The rows of a group lie close to one hidden flat surface of 8 dimensions, which may be shifted away from zero. Surfaces can cross.
In the rows, 128 means zero.
Some rows, each with its group after it:
[ 85  90 129  89 106 123 184 131 130 114 148 156 130 127 111 155 165 119
 130]  Lolu
[148 128 115 149 125 103  86 112 123 110 157  97 100  90 137  89  59  99
  54]  ful
[147 132 142 118 120 114 128 151 113  98 179 148 112 135  63 149 162 134
 157]  Dotab
[173  97 134 140 148 113 120 138 111 127 106 120 129 135 108 102 169 198
  67]  Dotab
[ 99 110 120 125 119 127  99 113 103 163  86 152 157 140 214 100 109 133
 127]  Lolu
[151 108  86  78 125 115 167 137 106 136  82 162  86  69 173  95 125 150
 107]  vedim
[ 96 171 146 118 132 162  99 117 150 135 146  80 154 132 145 116  93  88
 153]  Dup
[102 158 148 151 115 129 100 108 151 165 140 137 136 183 139 127 108 106
 157]  Dotab
[137 108 123 200 137  76 190  89 186 139  91 116 117 130 116 180 125 128
 111]  kag
[138 145 121  96 140  74 168 110 118 104 167 136 117 147 157 179 149  97
 189]  Dup
[143 139 151 144 126 153  92 148 122  89 186  83 121 116  44 126 122 132
 126]  kag
[ 89  84 127 182 159 158 139 160 121  95 159  86 191 169 114 161 163 160
  90]  vedim
[108  92 107 142 132 140 120 186  86 115 156 175 145 145  96 128 145 133
  81]  Miva
[156 154 107 177 180 148 154 148 153 150  82  81 125 113 137 116 104 146
  82]  kag
[ 86  62 122 181 100 164  92 158 109  90 148 108 174 128  79 160 139 160
 140]  vedim
[147 142 104 124 149 136 111 143  98 141 104 130 131 127 198 109 117 140
 161]  Miva
[137  97 125 194 136 121  92 134  96 132 145 120 143 206 165 125 152 197
 136]  Dotab
[ 91 102 129 148  72 146 121  88 150 135 132 111 107 131 137 107  93 142
 153]  kag
[119 132 115 105 144 112 195 126 150 102 126 104 134  81 131 168 126  84
 130]  ful
[132 103  87 114 149  86 163 126  99  86 145 116 140 113 196 171 121 107
 153]  Dup
[ 86 126 136  77  99 146 169  87 146 110 161  83  97 116 164  89 101 127
 120]  vedim
[114 181 150 100 143 139 121 102 157 132 146  76 136 105 146 100  74  67
  84]  ful
[183 154 107  93 137 115 119 138  83 118 131 135 100 101 172 129 126 133
 187]  Miva
[100 152 138  81 131 110 247 103 178 104 195 125  88 147 109 153 141  89
 119]  Dup
[109  72  92 129 141 128 194 153 118  80 154 107 120 127 135 120 147 177
  57]  Dup
[116  87  96 150 121  60 172 124 130 117 125 177 131 136 141 177 130 105
 110]  Dotab
[161 143 110 187 143  87 117 122 139 178 100 171  94 162 149 110  90 118
  99]  Dotab
[147 144 116 131 141 169 144 167 120  98 160  91 102 128  90 131 142 165
 156]  Lolu
[ 86  88 147 104 102 143 111 115 125 132  81 142 182 110 128 161 159 130
 175]  Miva
[114 120 115 109 131 148 125 160  82  97 166 123 145 147 149 136 160 151
 170]  Miva
[154 156 138  90 146 111  81 139  88 118 143 143 162 130 136 165 160 108
 202]  Dup
[136 160 194 115 126  94  88  47 146 114 167  70 156 183 152 141 150 127
 176]  kag
[135 177 120 144 151 180 101 137 134 161  98  98 113 142 176  84  87 141
 141]  Lolu
[ 87 100 127 154 106 137 149 122 138 122 150 134 137 182 132 160 153 150
 191]  Lolu
[163 168 120 115 145 167  70 148 116 164  86 135 107  77 122  72  74 108
  97]  Miva
[162 141 138  86 101  83 151 114 127  93 166 150  78 102  64 161 143 110
 176]  Miva
[ 49 150 162 118  99 156 150  96 175 162 138 129 150 176 134 133 122  91
 155]  vedim
[121 135 131  73 131 153 186 118 134 130 117 110 114 127 181 124 161 158
 177]  Miva
[156 139 164  77 122  98 129 108 143 160  72 178 132  99  88 121 168 117
 114]  Dotab
[161 160 165 145 170 109 177 137 178  98 168  97 134 138   6 175 168 112
  74]  kag
[160 120 107 171 173 142  99 186 102 147  70 160 178 135 113 156 166 151
 132]  vedim
[170 181 119 129 163 148 154 131 148 138 140  88  72 132 138  74  95 154
  97]  Miva
[101 144 128  86 106 129  94 131  99 151 136 188 142 148 157 127 124  89
 176]  Lolu
[183 133 125 151 160  51 135 126 126 135 113 174 133 145  99 190 162 114
 143]  vedim
[ 83 151 140 193 118 173  98 144 170 150 119 125 165 150  82 177  91  82
 188]  kag
[ 75 109 122 147 136 150 162 130 148  97 174  75 148 146 133 134 110 123
  89]  Dotab
[126 171 174 129 113 140 109 105 157 120 170 100 127 162  83 133 130 113
 174]  vedim
[117 102  93 146 105 109 163 118 143  96 157 105  87  83 113 142  79 102
 103]  ful
[188 144 115 195 155 122 122 149 139 148  98 136  87 139 100 136 128 160
 130]  ful
[123 142 151 134 145 185 123 135 138 102 169  45 133 138 103  95 127 158
  88]  Dotab
[184 135 130 108 142  99 118 143  97 113 140 142 115 116  97 136 154 131
 123]  Dup
[131 110  92 105 155 172 185 164 121 104 108  76 128  79 151 115 140 171
  92]  Lolu
[165 134 126 117 116  64 176  87 140 114 154 134  77 139 141 179 149 129
 212]  Miva
[124 134 119 164 108 112 144 107 162 102 160  92  97  97 100 139  67  91
 121]  ful
[127 120 136 109 148 154 128 157  94 112 154 120 141 155 119 110 172 171
 109]  ful
[ 88 109 151 107 110 122 131 116 120  97 171 122 156 154 132 177 172 129
 193]  vedim
[136 171 110 158 152 189 173 158 151 154 126 112  86 171 144 113 128 166
 170]  Lolu
[ 94 130 125 125 120 137 179 131 157 162  97 162 133 133 123 141 129 106
 122]  kag
[101 133 147 105 115 126 132 130 134 137 128 173 160 144 114 160 151  88
 157]  kag
[ 63  94 126 143 112 174 122 134 121 116 147  93 167 166 159 110 127 161
 118]  Dup
[129 100  98 177 113 158 104 153  93 113 153 118 109 154 137 102 119 186
 138]  ful
[ 60  94 158 114  91 134 172 122 147 114 169 155 140 160  64 158 169 117
 120]  Dup
[104 161 166 112 125 160  95 113 133 130 175  97 134 163 122  80 115 117
  92]  ful
[147 106 133 187 125 118 101 149 130 111 144 128 132 128  52 166 134 136
 120]  vedim
[129 161 142 147 120 153  75 129 117 134 153 112 121 153 130 108 104 131
 156]  Lolu
[110 107 129 167 117 159  60 139 114 100 138  73 161  90 108 114  83 126
  92]  Dup
[145 120 142 122  94  86  51 113 102 104 165 139 135  94  78 136 101  84
 116]  Lolu
[136 129 119 161 127  94 131 135 117 106 186 159 102 176 107 153 131 122
 148]  Miva
[110 180 202 114  93 104  88  80 164 137 185 140 128 164  67 136 123  66
 148]  kag
[128 108 124 121 134 146 173 160 120  98 181 122 105 159  84 123 170 170
  97]  Dotab
[ 90  59 128 141 102 122 121 115 114  95 146 110 158 152 144 146 147 161
 139]  Lolu
[101 121 126 115 132 171 159 145 143  96 159  69 129  94 105 101 101 126
  62]  Dup
[152 107  82 184 132 106 168 146 134 137  82 154 107 123 132 195 138 143
 200]  ful
[127  91 134 138 118  67 163  92 139 100 136 124 131 144 132 170 160 140
 137]  kag
[130 128  88 174 137 181 163 167 135 117 114  77 109 114 131 152 116 168
 203]  ful
[142 100 112 113 126 120 116 130  85  83 157  86 130 106 163 130 133 163
 157]  vedim
[ 81 117 114 166 124 113 148 125 137 142 141 141 144 185 172 154 115 109
 137]  Dotab

New rows, each followed by its group:
[ 93  94 139 188 120 161  66 148 106  89 169  79 194 161  98 165 137 148
 174]  vedim
[ 95 138 125 113 115 139 145 119 148 151 103 143 147 120 155 145 120  92
 164]  Lolu
[145  94  96 156 137 159 117 177  78 135 131 157 109 172 149  87 159 220
 121]  ful
[123 116 130 171  99 143  95 136 119  87 208  78 102 146  92 117 100 154
 132]  ful
[147 120  92 147 141 162 128 157 127 152  77 120 107  87 150  76  96 154
  60]  vedim
[ 83  61 106 190 123  89 138 116 121 101 154 111 170 178 166 173 132 146
 115]  Dotab
[ 92 127 149 128 119 137 129 133 125 163 122 186 159 211 133 148 177 138
 180]  ful
[117 151 158 154 125 134 131 118 168 129 147 104 133 141  73 142 120 112
 132]  kag
[103 129 173 106  89 147 116  66 154 114 183  56  98 150 128  86 125 165
 130]  kag
[128 171 177  79 118 136 132  85 159 136 156  97 104 139 117  74 127 131
  84]  kag
[ 86  85 127 103 116 123 209 137 141 101 156 135 135 146  95 153 182 148
  83]  Dotab
[161 121  81 125 153  48 202 117 130 112 132 141  88 112 174 149 117 104
  97]  Dup
[134  92 134 174  63  97 119  83 149 127 152 123  62 107  91 118  87 135
 104]  kag
[103  92 142 167 129  89 141  81 170 150  81 122 164 133 150 135 118 118
  52]  Dotab
[103 130 178 146 104  86  87  58 180 153  87 124 178 119 112 155 119  76
 115]  Dotab
[113 115 185  91  94  85 115  81 154 143  97 166 162 105  74 166 172  98
 142]  Dotab
[126 119  93 151 127 115 142 132 120 161  83 164 116 136 178 127 107 128
 138]  ful
[118 142 124  80 154 158 192 139 118 153 120 143 122 187 193  92 169 167
 117]  Dup
[ 77 147 178 150  81 133 116  82 181 131 160 109 145 157  78 162 106  75
 175]  Lolu
[138 121 133 117 134 140 120 151 116 139 113 161 133 131 109 109 155 145
  97]  Dup
[165 211 155 139 186 165 112 137 152 170 100  99 131 149 123  93 131 133
 113]  ful
[130 121 128 106 130 152 104 135 109 119 112 109 154 107 153 132 146 151
 169]  Miva
[ 94  64  84 152  90 121 161 140 117 106 146 155 103 127 135 155 122 139
 149]  ful
[189 148 140 158 156  78  58 122 110 107 151  96 138 111 108 133  96 110
 108]  ful
[148 139 118 131 147 122 144 123 143 102 139  80 125  88 110 148 107 105
 123]  ful
[ 96  98 125 195 104 103  93 101 132 172 102 166 146 182 164 136 109 124
 125]  Dup
[121 156 155 101 119 145  93  96 130 138 142 108 120 133 149  82 110 125
 124]  kag
[115 114 134 111 115 165 131 167 117  85 175 119 123 113  56 131 147 138
 115]  kag
[105 140 152  83 113 147 185 140 144 110 170 146 104 135  54 137 167 113
 121]  Dotab
[ 96  74 151 175  86 108 119  91 145 101 163 103 132 152 105 131 127 150
  91]  Lolu
[131 111 129  98  97 115  76 117  83 114 145 150 126 114 153 109 122 133
 142]  kag
[ 97  97  94 149 105 181 126 156  98 101 166  92 107 136 156 105 108 185
 151]  ful
[124 164 186 120 143 123  87 123 125 135 168 142 171 205  85 141 189 115
 146]  ful
[163  77 119 165 130  87 110 108 112  95 103  93 147 101 143 174 147 168
 173]  Miva
[175  94  78 157 151  34 167 125 112 105 129 146  95 100 159 167 107 109
  96]  Dup
[161  99  89 147 146 130 155 159 110 101 130 110  99 105 121 113 136 186
  86]  Lolu
[144 108  89 197 153 111  70 150  74 135 117 128 162 159 207 141 109 150
 149]  Miva
[ 95 124 123 137 107 129 113 112 133 110 145 104 151 122 164 168  99  91
 202]  ful
[139 130 118  87 118 136 121 170  77 123 170 187 104 154 120  99 152 148
 137]  Lolu
[173 170 145 140 151 175 109 179 123 160  84 156 135 125  72 119 157 152
 144]  vedim
[164 187 149 157 170 171 140 154 162 158 114 111 106 166  71 106 153 166
 111]  ful
[149 129 127 125 138  95  84 155  94 112 133 168 157 116  99 169 138  92
 152]  kag
[ 98 143 151  67 124 140 127 141 112 119 146 168 159 137 114 140 162  98
 140]  kag
[ 85 145 136 121 119 167 180 140 171 193  70 192 122 136  96 114 136 112
  96]  vedim
[118 112 120 125 125  90 158 118 136 113 135 140 144 115 113 181 137  97
 149]  ful
[118  66  89 209 103 150 109 158 128 137  73 139 124  82  98 107  72 149
  51]  vedim
[184 155 146 118 162  71 124  88 132 132 119 107 118 130 148 114 134 130
  88]  kag
[164 155 144 144 164 158 123 159 125 118 144  91 124 150  92 111 151 170
 121]  ful
[166 153 135 118 166 138  80 117 106 134 113  68 147 116 200  91 121 151
 122]  kag
[122 156 129 132 143 133 139 114 146 125 150  89 121 127 154 114  84 105
 119]  Dup
[ 94 135 136 175 117 143 117  97 164 145 120  96 145 162 142 155 104 116
 189]  Lolu
[119 128 126 137 115 129 184 140 154  93 168 117 107 129  55 190 151 128
 184]  Lolu
[156 166 162 108 126  96 116  94 125 101 181 103 127 162 127 160 156 113
 195]  vedim
[112 133 116 112 142 121 121 132 114 150  89 175 183 139 177 165 148  94
 176]  kag
[159 123 129 112 105  64 186  95 157 108 150 153  74 115  91 172 150 113
 158]  Miva
[ 72 153 152 147 107 142 155  93 193 118 177  69 119 133  93 128  70  73
 103]  Dup
[140 148 115 140 154 134 127 137 134 125 116  88 130  97 143 111  86 105
  86]  Dotab
[148  98 113  88 128 113 189 122 138 125  71 135 106  66 123 130 157 155
 103]  Miva
[ 74 111 150 139 117 126 188 106 165 164 114 175 135 196 134 131 169 140
 101]  Dotab
[ 61 118 146 138  88 154 113  97 144 125 143 116 165 162 147 162 133 121
 215]  kag
[ 96 142 130 126 116 163 125 137 119 146 154 149 125 186 148 114 140 145
 175]  Lolu
[121 156 104 109 157 102 231 104 155  93 187  66  86 136 192 136 100 102
 122]  Dup
[123 100  96 103 122 114 109 145  75 129 115 187 154 135 193 141 152 135
 172]  Lolu
[ 81  84 141 116  84  86  99  86 127 134 110 154 168 116 155 142 116  87
 108]  Lolu
[108 137 139  88 124 134 120 119 137 118 119 107 149  67 116 135 102  83
 116]  Lolu
[ 47  45  95 179  77 169 132 127 140 127 114 115 144 101 139 111  75 141
  70]  vedim
[228 181 102 156 182 122 103 115 119 137 101  64  81 104 200  85  79 165
 132]  Miva
[ 92 108 112 134 115 162 180 121 156 150  94 117 109 119 159 107 119 153
 109]  kag
[140 133  94 125 154 132 175 139 144 126 115  97  93  75 143 108  89 119
  72]  ful
[181 125 111 141 175 103 133 148 110 105 120  94 140 110 119 143 152 151
  92]  kag
[104 120 134 116 108 147 146 141 119 130 166 169 104 186 117 101 155 155
 116]  Lolu
[145 185 145 126 124 131  83 121 145 151 125 132 106  98 102  99  70  65
 113]  Lolu
[137 119 161  82  99 119 139  95 124  94 184 101  92 128 104  92 148 154
  96]  kag
[ 98  85 145 100  52 102 118 100 123 105 190 160  93 126  80 126 133 122
 143]  kag
[119 124 152 167 119 160  45 108 130 110 159  44 159 133 136  96  90 148
 125]  Lolu
[142 170 125  72 154 140 167 132 132 105 162  97 109  97 127 126 125  92
 128]  Dup
[117 133 123  50 124 180  95 185  73 109 155 144 140 100 124  87 145 130
 125]  kag
[121  84  96 106 123  92 118 141  86 113 118 180 156 109 169 177 149 113
 182]  Lolu
[100 131 101  77 161 190 116 155  89 117 111  69 184  95 225  94 111 135
 139]  Dup
[ 66 125 156 103 134 177 130 104 153 145  99  84 192 151 173 107 136 133
 109]  Dotab
[121 165 162  82 121 146 105 105 149 140 106 110 159 103 112 123 129  92
 143]  Dotab
[ 70  97 113 131 105 153 165 126 145 149 105 137 135 127 153 111 109 123
  93]  vedim
[114 131 156 173 108  86 175  89 195 122 151 128 121 153  45 189 143  97
 131]  kag
[149 141 125 112 111  92 113 114 132 127 120 159 117  73  94 135  93  67
  96]  Lolu
[148  95 111 117 146 129 182 117 141 132  45 102 122  69 149 114 149 183
  79]  Miva
[149 133 106 174 140 107  93 118 122 147 107 135 115 118 168 124  77 110
 134]  ful
[ 91 101 117 179 114 107 106 106 124 111 158 109 152 167 165 154  96 118
 152]  Dup
[131  81  83 128 131  96 130 140  80 112 124 153 126 112 179 126 120 135
 102]  ful
[167 161 143 140 184 121 142 142 132 107 159  86 139 168 100 145 161 139
 118]  vedim
[164 112 116 161 141  89 119 146 117 108 126 144 122 104  88 159 129 119
 111]  kag
[128 131 143  67  99 119 158 110 126 102 163 133  94 116 116 133 150 129
 170]  vedim
[151 112 106 176 133 155 129 161 118  93 160  77  90 123  87 123 110 179
 134]  ful
[137  94 116 144 131  60 208  94 158 134  86 143 105 122 148 163 149 135
  93]  kag
[126  83 126 112  92 102 117  72 107 114 134 107  95 118 206  93 116 178
 133]  kag
[ 84 132 114 128 125 144  97 126 127 171  70 152 177 121 196 115  89  87
 127]  Dup
[171 131 115 179 131 110 133 151 120 131 163 158  62 166  84 114 132 167
 118]  Lolu
[168 128 151  86 122 147 149  88 159 104 100  46 110  63 117 129 155 175
 157]  Miva
[ 96 103 137 140 113 139  93 124 121 127 114 126 176 142 145 149 138 133
 176]  Miva
[109 103 114 127 112 111 143 117 125 102 159 123 109 106 134 123  95 112
  96]  ful
[ 97  85  97  97 122 112 169 144 106 118 112 161 158 118 167 154 153 113
 124]  Dup
[140 147 155 114 145 108  85 127 111 123 148 132 156 155 129 128 139 111
 101]  ful
[120  99 118 159 105 102 154 139 117 127 171 185  90 194  99 154 161 152
 159]  Lolu
[ 78 143 158 121 118 186 152 121 159 156 143 124 127 191 122  84 143 159
  96]  Dup
[166 127 157  91 107 105 127 119 127  91 199 116  76 107  42  90 136 141
  56]  kag
[157 128 142 133 103 110  79 114 135 130  90 138 132  67  64 139 105  97
 121]  Miva
[176 160 128 214 135 119  82  98 165 146 122  73  96 108  98 116  47 115
 111]  Lolu
[155 195 140  88 170 142 184 128 150 163 117 136  88 153 151  80 132 128
 102]  Dup
[188 129 139 176 108  53 120  82 159 114 130 114  79 103  76 161 107 117
 141]  Miva
[ 92 133 144 102 109 105 138 109 137 171 134 201 131 176 142 107 138  98
  88]  ful
[186 118 111 157 156 106  94 137 109  95 126  78 123  79 109 122 107 144
  72]  Dotab
[112 169 155 133 122 131 120  98 166 123 155  87 131 119 109 136  83  73
 136]  ful
[121 128 168 116 132 152  90 108 138 130 113  87 173 136 119 121 155 152
 117]  Dotab
[160 119 105 125 132  83 166 162  99  87 196 151  83 155  98 151 160 140
 136]  Miva
